All groups share one centre, and each spreads out both ways along 5 directions, with some noise.
Known rows, each followed by its group:
-53 -27 -39 10 -43 -81 -40 52 -38 -6 11 -41 50
Zag
9 22 -1 -8 -20 1 -15 -1 -4 6 6 3 28
dogu
-14 10 -1 -6 -25 -9 -20 5 -7 4 -1 1 8
tove
10 50 33 -10 -33 13 -27 -10 -49 26 34 -12 62
Zag
-10 -1 16 35 -41 37 -28 -8 1 -42 26 -25 -28
Lek
17 2 17 -10 19 48 17 -44 26 -7 -5 25 -47
Zag
17 2 -4 11 25 -2 -21 -5 9 4 7 -4 -4
Lek
-46 -33 -39 -30 -31 -57 -4 5 -6 -7 -15 4 -6
Zag
-26 -32 -19 -2 -5 -16 21 9 9 -21 -11 1 -22
dogu
-5 -18 -33 -15 18 -44 7 19 15 10 -22 8 6
Lek
18 12 16 32 12 21 -25 3 -6 -6 25 -23 11
dogu
-5 57 20 1 -65 -15 -69 22 -47 25 25 -16 74
tove
-11 -35 -39 -11 27 -14 23 14 27 -25 -9 3 14
Lek
9 13 6 -1 -11 0 9 5 0 8 -9 5 2
tove
-6 -1 26 4 3 26 9 -17 -16 -3 13 -2 -14
dogu
38 18 -12 -12 -18 25 56 -2 43 -19 -30 27 2
Zag
0 6 5 -6 -9 4 -2 -2 -5 -1 3 0 10
dogu
31 4 -51 0 52 -80 -17 49 8 40 -14 -7 68
Lek
-15 -7 -6 -6 -21 -10 11 10 -8 -6 -4 -3 8
dogu
-37 3 -36 -6 -72 -72 -59 35 17 3 -36 10 -29
tove
30 22 15 -2 -2 41 11 -29 19 -6 0 16 -18
Zag
-47 1 -27 -24 -62 -55 -47 24 -6 4 -15 8 12
tove
-1 -27 21 -19 60 64 61 -38 -15 -23 36 -1 35
tove
-10 -9 0 -37 18 4 39 -15 1 10 -12 27 6
Lek
9 16 2 0 -12 8 -22 -6 -1 1 9 -1 8
dogu
-28 6 -12 -2 -41 -23 -69 -1 2 -2 -1 1 -21
tove
27 21 12 -5 32 11 -13 -12 -7 25 13 3 21
Lek
-36 -17 -28 -22 -37 -50 -21 7 -15 -2 -3 -6 8
Zag

New rows, each followed by its group:
-33 -8 -3 -27 -16 -4 -21 -14 -4 -3 2 14 -5
tove
8 -3 -39 -10 2 -23 -13 11 33 -10 -12 10 12
dogu
-1 -2 -15 5 -5 -11 -2 18 7 -8 -2 -6 20
dogu
16 0 -9 16 -4 12 10 11 25 -21 -7 -3 -6
Zag
-19 -6 -16 5 -33 -23 -9 16 -2 -15 -3 -12 2
dogu
-10 -14 12 6 24 21 -8 -18 2 -6 10 -2 -29
Zag
15 10 6 24 -5 9 -21 -8 14 -1 0 -3 -37
tove
-22 -17 21 5 2 17 28 -3 -20 -6 7 -9 -15
dogu
-22 -19 5 -40 8 29 56 -21 2 -14 -6 27 4
Lek
-78 -21 -45 -38 -65 -65 -75 15 2 -11 -12 10 -2
tove
2 23 -13 2 -45 -21 -32 19 -9 -2 7 -13 39
dogu
-6 -7 -25 -26 1 -19 22 13 12 -1 -16 16 30
dogu
15 3 -17 10 20 -24 -21 11 7 7 0 -8 13
Lek
66 9 -26 97 -19 -40 -13 54 63 -15 -45 -31 -95
tove
-22 -23 -15 -16 -8 -6 12 -12 14 -13 -15 13 -32
dogu
-18 2 -10 17 -32 -35 -46 27 -31 -2 22 -33 37
Zag
-32 -20 -27 43 -74 -27 -23 47 1 -54 3 -44 -1
Lek
-8 8 20 -42 2 -4 27 -28 -9 38 -25 37 -31
Lek
25 4 26 12 37 49 38 -14 -19 -10 35 -19 41
tove
-32 -14 1 -27 -31 8 51 8 -13 -19 -8 9 28
Lek
31 35 -3 7 1 -5 -13 30 -11 10 15 -12 86
dogu
0 -15 -24 1 -10 -11 15 9 25 -22 -18 4 -16
Zag
-12 -7 8 20 -17 7 -12 0 -11 -15 13 -20 -18
dogu
-36 -14 11 8 -41 -16 28 31 -41 -9 5 -24 25
dogu
19 5 0 0 29 15 2 -4 14 1 6 6 15
dogu
-50 -41 -17 -30 -39 -13 14 -32 14 -21 -26 22 -84
dogu
-22 -8 17 17 -43 33 -10 -15 -2 -35 11 -11 -42
Lek
10 10 -1 -4 13 -8 -5 4 -6 17 2 1 26
Lek
-2 30 18 -7 -26 4 -14 10 -38 12 20 -10 65
tove
-11 16 19 20 -15 -8 -40 24 -49 13 37 -37 60
Zag
72 79 -8 -51 13 33 -68 -60 46 33 4 54 35
dogu
19 13 0 27 -12 9 -18 13 3 -13 12 -18 11
Zag
32 49 19 16 -35 19 -22 4 -18 4 22 -17 50
Zag
3 22 -35 -8 -51 -32 -52 5 20 -8 -6 3 12
dogu
12 10 13 -19 23 25 19 -12 -2 11 3 15 23
dogu
-38 -23 -33 -12 -43 -49 26 41 -8 -15 -20 -5 27
dogu
10 14 -8 26 -25 -18 -24 22 10 -3 -9 -13 -16
tove
-28 -13 -16 7 -18 -35 -11 33 -22 -5 5 -22 34
Zag
-20 -18 -17 13 -22 -23 -2 21 0 -19 -2 -15 -1
dogu
7 16 1 12 -14 -13 5 43 -27 4 14 -21 78
dogu
10 -11 -22 33 -4 -8 26 52 22 -31 -12 -17 25
Zag
-24 -8 7 7 -23 -11 32 37 -37 -3 6 -22 42
dogu
18 -1 -15 6 36 3 3 16 18 -6 2 0 27
dogu
-24 -34 25 48 13 17 19 16 -25 -24 19 -39 -27
dogu
-20 19 -28 3 -72 -65 -44 38 -38 5 13 -32 71
Zag
-37 -37 -30 6 2 -44 35 69 -13 -16 -13 -19 54
Zag
